Each cloud of rows lies close to a flat space through zero, with a little noise off it, and is much wider in some directions of that space than in others. After each cloud: how many dimensions does that space have?
In the rows, 128 means zero.

[[131 118 157 115 119 131 133 139 128 115 136 109 116 118 131 131 130]
 [155 149 185  71 144 128 146 105 105 101 216  71 123  80 171 175 119]
 [155 136 126 105 129 116 134 125 107 131 130 113 133 132 145 145 121]
 [ 62 148  56 196 157 137 120 103 165 148  95 212 149 153  85  91 137]
 [177 138 219  44 127 131 145 112  99  91 226  41 115  60 184 182 123]
 [134 119 174 106 120 132 124 136 127 108 161  92 113 106 144 140 125]
 [142 185 150  81 174 129 144  73 107 106 229 101 147  87 168 179 119]
 [104 109 166 141 107 151 122 141 159 105 147 113 103 104 114 120 135]
 [180 132 185  62 120 120 139 129  93 111 175  62 124 100 170 172 125]
 [131 160  93 126 161 121 132  95 110 141 139 146 154 133 140 141 123]
 [ 96  91 127 174  97 140 115 159 166 130  76 147 101 144  86  93 138]
 [158 123 150 103 117 116 132 139 113 126 138  93 124 119 147 142 126]
 [118 118  71 172 121 118 116 145 130 158  51 174 143 175 101 101 126]
 [141 144 178  89 143 134 142 108 122 100 207  91 125  77 159 168 124]
 [174 120 147  95 114 115 129 143 102 133 122  97 130 131 152 140 120]
 [144 141 154  90 137 126 139 118 112 113 170  98 132 100 150 155 121]
 [103  85 172 146  92 143 120 161 161 105 115 114  94 114  99 111 138]
 [165 101 199  81  91 128 128 162 119 109 141  67 101 100 144 143 130]
 [124  95 124 146  93 128 114 163 140 138  71 133 108 149 107 102 136]
 [147 182  81 101 184 116 144  75  92 140 174 149 179 131 159 157 119]
 [101 148 105 144 149 139 128 100 143 129 146 152 139 126 117 125 130]
 [103 115 159 143 113 147 126 141 162 111 135 123 105 111 112 122 134]]
 => 3

[[135 132 113 148 112 116 126 124 111 134 122 149 136 127 140 144 105]
 [125 148 113 166 136 135 137 130  85 142 131 157 167 136 139 144 106]
 [128 128 112 144 113 116 122 138 111 143 133 138 133 146 138 145 104]
 [125 113 142  98 135 129 121 138 160 122 135  98  97 134 119 112 151]
 [128 136 136 129 126 146 147 102 113 119 117 135 180  94 109 126 136]
 [132 133 128 133 121 131 136 111 119 122 119 139 151 108 124 132 126]
 [123 143 124 148 131 143 144 123  94 136 128 140 180 122 120 136 121]
 [131 129 129 129 130 127 127 127 132 124 126 134 121 125 132 126 128]
 [132 117 144  99 129 128 125 119 161 111 121 111 103 110 119 110 151]
 [133 126 121 133 115 116 122 127 130 130 124 134 121 130 137 137 117]
 [129 137 131 137 142 135 134 118 125 120 122 141 131 115 133 121 132]
 [124 131 124 138 127 131 130 138 111 137 135 130 146 140 127 134 121]
 [131 118 147  97 137 131 125 120 163 110 123 109  98 112 120 107 156]
 [131 137 144 123 148 147 142 105 134 107 115 135 144  91 118 111 150]
 [130 147 127 151 122 148 155  98  86 125 113 153 213  90 111 138 121]
 [142 106 133  99  95 106 116 113 166 112 114 115  96 106 123 125 131]
 [135 116 119 125 102 106 116 131 136 131 127 125 109 137 135 139 112]
 [136 109 134 100 119 107 109 132 172 117 125 110  64 130 135 119 137]
 [120 127 138 116 139 141 134 133 131 127 134 112 136 130 116 118 144]
 [122 142 115 158 128 134 138 136  86 149 135 143 174 142 129 145 109]
 [126 130 132 126 136 136 132 127 127 127 130 125 135 127 123 123 135]
 [129 121 131 117 133 119 116 136 148 124 130 122  88 136 137 121 134]]
 => 4

[[153 157 103 142 207  41 134 135 120 181 194  88 100 153 152 143 155]
 [101 124  71 116 183 137 143 164  98 179 176  86 142 148  88 151 121]
 [ 80  82 112 145  59 146  87 127 116  84 101 200 120  34 123 133 126]
 [102 101  59 147 127 188 109 130  98 200 141 178 173 107 156 153  97]
 [ 72 101 159 140 105 148 119  98 116 121 122 173 135 135 145 131  59]
 [199 141 167 129 123 105 139 171 120 153 107 115  73 143 183 141 130]
 [ 99 159 140 118 143 153 138  84 123 101 139 144 133  76 116 154 140]
 [139 183 140 142 157  66 175 140 140  97 147  78 152 120 137 169 226]
 [110 134 120  96 108 117 167 180 153 106  59 109 190 101 180 105 127]
 [141 171 153  90 182 135  94 156  75 163  95 114  97 115 134 101  92]
 [135 140  97 176 112 118 119  73 122 166 157 151 124 180  90 170 120]
 [106 129 109 142 123 115 122 116 127 119 122 185 117 111 117  95 158]
 [136  99 184 120  91 103 158 186 114 145 106 131 134 138 206 137 167]
 [118 125 125 130 114  88 128 126 131  94 163  72 171 145  96 105 132]
 [ 92 139 126  84 107 109 137 124 137 146 131  64 182  89  74 150 218]
 [139 115 120 112 114 124 145 142 113 128 119 159 161 119 197 165 156]
 [102 135 108 130 196 129  93 121 146  98 152 115 134 105  80  90 189]
 [132 164 105 160 165 110 114 131 117 146 139 125  84 134  92  72  78]
 [ 74 123 137 185 105 116 140 133 121 108  92 196 159 147 154 173 145]
 [151 164 132 158  98 163  83  94  88 122  99 172 130  70 153 172  95]
 [160 166 100 227 100 113 154 145 122 161 154 140 121 141 105 113 184]
 [120  92 183  79 116 112 152 162  80 103 147 115 157 170 169 148 141]]
 => 15

[[132 121 106 118 141 104 153 132 128 111 102 150 155 101 115 132 103]
 [108 130 106 157  90 162 115  79 175  94 121  65  89 196 161 134  98]
 [151 118 161 168 148 108 138 114  97 135 122 123 102  93  92 158  96]
 [135  85 126 159  79 102 163 117  91 164 105  86 163 102  89 100  90]
 [130 192 165 147 188 178 106 112 156 127 222  98  75 157 145 180 111]
 [128 111 127 135 109 119 133 128 123 141 115 119 128 115 120 126 126]
 [164  68 121 168  97  74 148  92 119 109  52 119  88 100 109 140  75]
 [121 138  92 118 108 138 116  92 186  94 120  93 101 183 172 117 125]
 [117 128 146 123 114 122 139 149 121 157 142 128 165 110 128 104 153]
 [131 126 160 121 140 121 138 149 114 125 133 174 162 119 130 117 133]
 [113 118 131 138 122 123 149 129 119 135 115 131 166 107 105 128 111]
 [105 185 112 111 167 182 106 135 156 104 181 120 111 170 154 155 134]
 [114 111 117 160 132  92 165 121 121 118  70 126 150  64  83 154  93]
 [ 96 140  77 103 125 141 119 106 206  84 101 129 122 155 164 147 127]
 [ 96 140 157 112 139 150  98 158 108 134 119 177 151 129 122 119 198]
 [125 141 113 113 127 128 129 124 165 104 131 125 129 148 165 117 129]
 [142  92 143 135 120 101 123 136  56 156  80 154 140  92  70 110 154]
 [149  85 111 130  80  78 151 148  98 140  81 123 145  96 127  83 134]
 [144  98 105 181 124 100 137  77 112  79  46 106  77 119  91 162  67]
 [140 124 117 108 148  97 140 120 144 119 108 156 143 104 121 128 124]
 [ 97 128 114 101 126 113 133 146 163 110  87 171 169 106 143 121 163]
 [139  92 162 170 102 102 135 123  99 122  82 130 112 110 114 124 119]]
 => 10

[[107 135 121 126 101 144 132 119  62  79 189 124 123 110 111 154 114]
 [143 145 180 119 114 114 120 127 123 106 148  72 134 125 163  85 133]
 [146 130 135 133 112  84 132  99 115  95 167 102 126 145 163  80 135]
 [130  93 111 126 164 144  93 131 121 177 126 184 173 173 108 125  97]
 [139 125 110 131 150 139 110 125 149 129 118 148 115 119 112 160 113]
 [136 105  96 144 163 115 146 110 205 153  62 122 161 113  90 155 135]
 [144  85  84 143 146  94 158 105 107 136 126 122 163 168 118 103  95]
 [125 142 130 123 111 110 121 129 157 130 120 137  98 133 164 114 152]
 [128 126 133 129 140 131 133 121  80 138 154 123 175 161 106 122 104]
 [120 136 125 126 127 154 145 154 145 142  94 135 110  98 114 149 147]
 [147 142 161 123 128  94 126 125 138 130 116 113  79 165 172 106 116]
 [128 126 121 132 119 123 162 129  69 110 153  77 166 134 127 103 110]
 [122 140 117 125 114 109 128 126 133 127 127 137 105 145 157 123 127]
 [155 119 106 139 123  98 140 104  86 110 180 135 139 163 146  86 117]
 [159 138 133 138 132 144 151 142 133 112 121 110 102  84 120 128 154]
 [129 149 118 133 115 139 141 138 170 120 106 130 102  77 130 141 179]
 [103 106 113 125 123 134 121 116  98 110 147 137 133 126 107 154 101]
 [124 158 101 132 135 131 116 106  73  96 187  85 203 144 118 140  87]
 [137 140 110 139 109 127 161 131 128 104 137 113 119  92 131 117 165]
 [107 133 166 117 108 114 144 130 102 140 130 119 126 161 141 107 131]
 [168 116 106 147 130 139 135 127 143  98 142 138 105  74 124 118 160]
 [165 152 105 146 150 119 115  99 170 119 140 146 136 120 115 145 155]]
 => 10

[[105 144 137 113 124 110 126 141 169 150 114 135 109 133 120 105 157]
 [159 151 148 163 174 115 146 115  79 125 181  78 117 132 117 161 122]
 [157 115  79 145 138 180 128  94  83  94 146 182 184 143  74 110  91]
 [151 152  94 102  76 155  97 113 183 128  98 114 125 112 188 104 151]
 [151 118 175 167 127  95 154 116 127  94 173 206  56 113 118 122 112]
 [154  62 146 176 122 181 132  97 148  71 166 194 138 162 134 157 100]
 [131  97 150 163 124 150 137 126 173 114 177 165  99 183 112 133 142]
 [ 86 135 136 180 112 113 158 170 130 133 111 174 100 102 124 182 145]
 [108 117 124 135 109 141 125 132 167 128  94 147 136 125 153 145 141]
 [ 82 187 149 128 172  99 124 189  88 149 121  99 157  89  99 186 146]
 [138 147 118 111  99 150 118 154 141 116 162 161 115 114 106  86 132]
 [137 133 176 121 155 107 114  90 170 130 126 152 127 152 133 118 135]
 [155 167 169 124 139  83 145  94 141 126 116 170 106  82 134  93 120]
 [ 99 129 136  89 140 108 122 172  87 140 114  79 148  96 127 140 119]
 [147 114 128 130 156 161 129  90 182  89 143 146 128 126 105  72 140]
 [131 143 169 179 108 141 192 165 163 143 151 132 129  97 144 155 128]
 [122 154 118 142 130 133 150 118 156 134 110 166 143 111 102 102 141]
 [131 127 106 171 162 104 180 119  67 108 148 160  92 102  52 106 113]
 [130 104  92 132 116 139 142 110 112 148 123 124 140 171 106 105 117]
 [109 113 107 158 116  75 127 125 117 143 115  96  26 152 152 160 161]
 [ 83 128 123 137 129 136 123 161 159 131  88 108 129 103 149 168 163]
 [172 192 124 168 112 109 174 134 121 121 195 163  52  92  87  78 137]]
 => 11

[[132 154 116  91 133 115 109 105 126 119  96 164 150  91 117 130 141]
 [118 158 119  81 124 117 115  86 143 101  83 171 172  69  98 122 131]
 [141 119 145 139 125 136 124 142 126 133 146 116 111 143 136 126 125]
 [ 87 138 121 177 128 121 144 157 123 141 149  90 118 180 137 145 108]
 [148 107 131 131 142 129 131 136 126 127 152 122 112 140 134 132 124]
 [ 41 174 103 168 119 105 149 122 142 124 122 118 160 146 114 131 116]
 [106 131 121 126 129 133 130 128 139 122 123 131 138 130 123 133 122]
 [183 135 126  43 126 127 104  81 144 102  69 186 155  55 103 124 149]
 [186  98 149 113 135 139 125 135 124 120 140 134 111 110 138 132 140]
 [202 110 147  81 131 143 103 119 126 116 114 164 125  88 143 119 143]
 [ 43 168 109 150 116 110 150 110 136 128 113 114 154 140 114 129 115]
 [154 139 123  82 130 123 108 103 123 116 107 158 149  88 122 118 145]
 [127 122 144 118 125 131 133 137 129 125 125 124 122 117 129 132 134]
 [116 135 119 122 126 121 125 113 134 130 121 134 128 122 129 125 128]
 [121 150 126  79 126 115 113  97 134 105  96 160 160  81 110 121 148]
 [ 96 147 120 144 128 128 132 122 129 125 111 127 143 122 130 119 123]
 [184 114 140  72 127 127 103 108 131 113 107 164 131  97 123 117 148]
 [159 138 134  87 123 133 118 115 132 121 106 156 129  90 124 123 142]
 [ 18 167  93 199 119 109 169 140 134 141 138  97 139 187 122 133 105]
 [136 122 132 117 124 136 122 130 123 133 123 129 124 123 134 119 130]
 [114 133 126 114 124 131 123 113 137 123 123 136 138 108 127 127 129]
 [ 39 152 109 201 114 115 157 148 131 144 145  87 127 201 142 135  96]]
 => 2

[[110 144 133 118 147 161 130 126  85 110 111 137 155 160 166  93 132]
 [ 79 151 157  99 128 127 132 179  69  79 118 143 119 159 103  91 112]
 [141 104 131 138 152 140 162 131 165 134 175 145 185 130 150 184 160]
 [117 155 146 133 126 160 118 133 107 132 110 130 132 146 153  78 114]
 [132 138 117 152 132 119 126 153 148 121 157 170 125 166 105 112 118]
 [141 102 128  94 114 129 123 151 161 122 164 134 138 129  96 149 139]
 [164  55 110  78 124 130 150  92 179 145 145  84 158  72 137 219 175]
 [ 89 115 155  65 123 130 136 129  71  93  90  82 129  88 130 140 132]
 [119 141 122 106 135 160 130 127  96 121 104 133 130 164 160  89 132]
 [ 98 155 145 149 137 113 147 187 120 106 152 175 121 171  95 118 115]
 [149 107 132 125 130 140 124 105 149 140 143 111 165  95 145 153 143]
 [148 183 133 177 125 114  93 151 106 179 126 148  54 182 114  70  98]
 [103 121 113 109 152 112 173 156 103 104 124 148 115 166 123 163 148]
 [134  82 111  82 140 154 141  75 125 108 111  94 188  89 175 163 164]
 [148 140 131 147 115 127  92 123 136 144 133 128 117 125 118  97 111]
 [139 113 108 166 152  81 155 143 163 120 176 164 137 136  94 191 144]
 [126  91 132  86 116 145 128 101 142 102 125 103 178  79 139 147 141]
 [109  96 141  72 127 114 134 105  87 103 100  72 134  71 130 170 147]
 [107 125 120 166 134  81 164 141 146 118 132 144 104 118  98 174 123]
 [ 96 162 153 145 125 129 132 168 108 113 128 152 119 152 114  93 103]
 [120 153 137 115 112 165  93 119  99 116  99 126 132 140 147  47 104]
 [189  81  97 158 136 107 139  82 210 177 170 112 148  83 135 217 162]]
 => 8

[[111 169 116 127 129 145 142 117 130 144 120 143 162 127 104 120  99]
 [117 174 109 141 116 135 137 111 132 148 105 130 167 124 104 133  93]
 [138 143 118 114 115 121 105 142  97 147 123 123 147 118 137 131 113]
 [116 158 120 138 119 133 152 133 144 160 125 131 161 108  78 109 117]
 [138 118 130  99 118 123 106 146 115 128 141 131 132 139 155 115 130]
 [146 145 126 142 144 130 130  91 115 103 112 144 118 136 154 158 117]
 [126 145 132 153 134 138 134 103 133 127 113 132 113 121 124 134 123]
 [116 130 150 130 128 138 132 133 128 122 131 134 114 131 122 113 138]
 [132 146 134 137 119 129 116 123 111 139 118 122 130 117 137 130 119]
 [108 171 108 163 130 140 140  91 126 142  98 115 160 120 112 159  85]
 [118 144 119 117 108 127 120 142 115 163 138 108 180 117 129 116 105]
 [132 109 128 126 146 133 148 122 148 135 154 130 129 116 127 115 141]
 [151 130 129 115 123 120 113 127 123 110 120 146 109 140 146 128 136]
 [114 102 138 127 135 126 126 128 129  90 126 124 108 158 145 147 136]
 [129 181 122 141 124 138 141 106 122 139 110 144 157 119 111 130 102]
 [149 158 127 114 127 133 118 112 113 120 123 154 134 136 152 125 115]
 [117 120 127 126 119 128 122 155 140 152 128 121 115 113  95 105 139]
 [116 153 106 120 118 135 129 125 134 162 132 119 180 121 122 118  97]
 [120 146 116 142 129 140 137  92 145 150 135 112 168 121 148 130 100]
 [125  92 132 130 134 128 136 125 157 139 158 106 129 120 144 114 143]
 [118 124 126 132 136 136 141 128 148 137 135 130 124 120 109 115 133]
 [ 79 130 135 158 117 139 151 145 166 157 120 105 128 112  56 105 133]]
 => 9

[[102 129 120 123 133 131 134 124 123 125 131 116 136 123 126 127 144]
 [185 136 119 115 145  92 152 155 162 116 126 128 117 128 127 120 140]
 [147 125 126 117 124 113 134 155 141 128 141 122 117 146 122 133 118]
 [139 133 128 122 129 129 141 134 146 132 134 131 122 131 131 121 129]
 [114 123 147 128 107 120 134 131 132 100 145 116 118 123 133 137 112]
 [122 118 115 125 129 111 136 150 128 113 141 104 123 135 119 133 131]
 [133 127 111 139 139 121 132 133 129 147 110 121 127 135 120 114 122]
 [102 109 109 127 133 115 118 145  96 118 130 101 136 137 119 143 127]
 [145 125 117 130 133 140 144 136 143 116 142 129 120 123 136 123 144]
 [128 125 122 125 131 109 129 142 124 141 115 118 128 143 120 126 107]
 [127 112 119 131 133 121 126 137 109 113 129 119 128 128 134 136 117]
 [207 152 125 118 148 121 133 135 167 158 109 166 125 133 126 113 147]
 [131 132 107 141 148 129 142 116 134 141 105 124 132 115 130 103 140]
 [113 118 138 133 109 132 106 134 107 118 145 121 127 137 120 151 120]
 [ 90 138 123 156 107 180 165 109 171 124 164 113 107 111 133 100 149]
 [176 129 111 106 151 102 129 158 136 139 121 137 130 147 123 133 135]
 [151 130 133 102 130 110 145 152 147 110 147 126 122 134 135 135 136]
 [112 114 121 122 131 120 139 136 118 108 135 111 128 125 136 132 125]
 [102 126 123 138 120 155 115 121 117 144 139 126 130 136 120 132 135]
 [112 128 114 136 129 145 126 127 127 160 125 127 127 143 120 118 120]
 [ 75 121 116 132 127 150 138 119 113 139 132 112 132 132 131 121 122]
 [164 145 128 146 129 131 154 119 175 118 129 135 114 102 133 102 149]]
 => 8
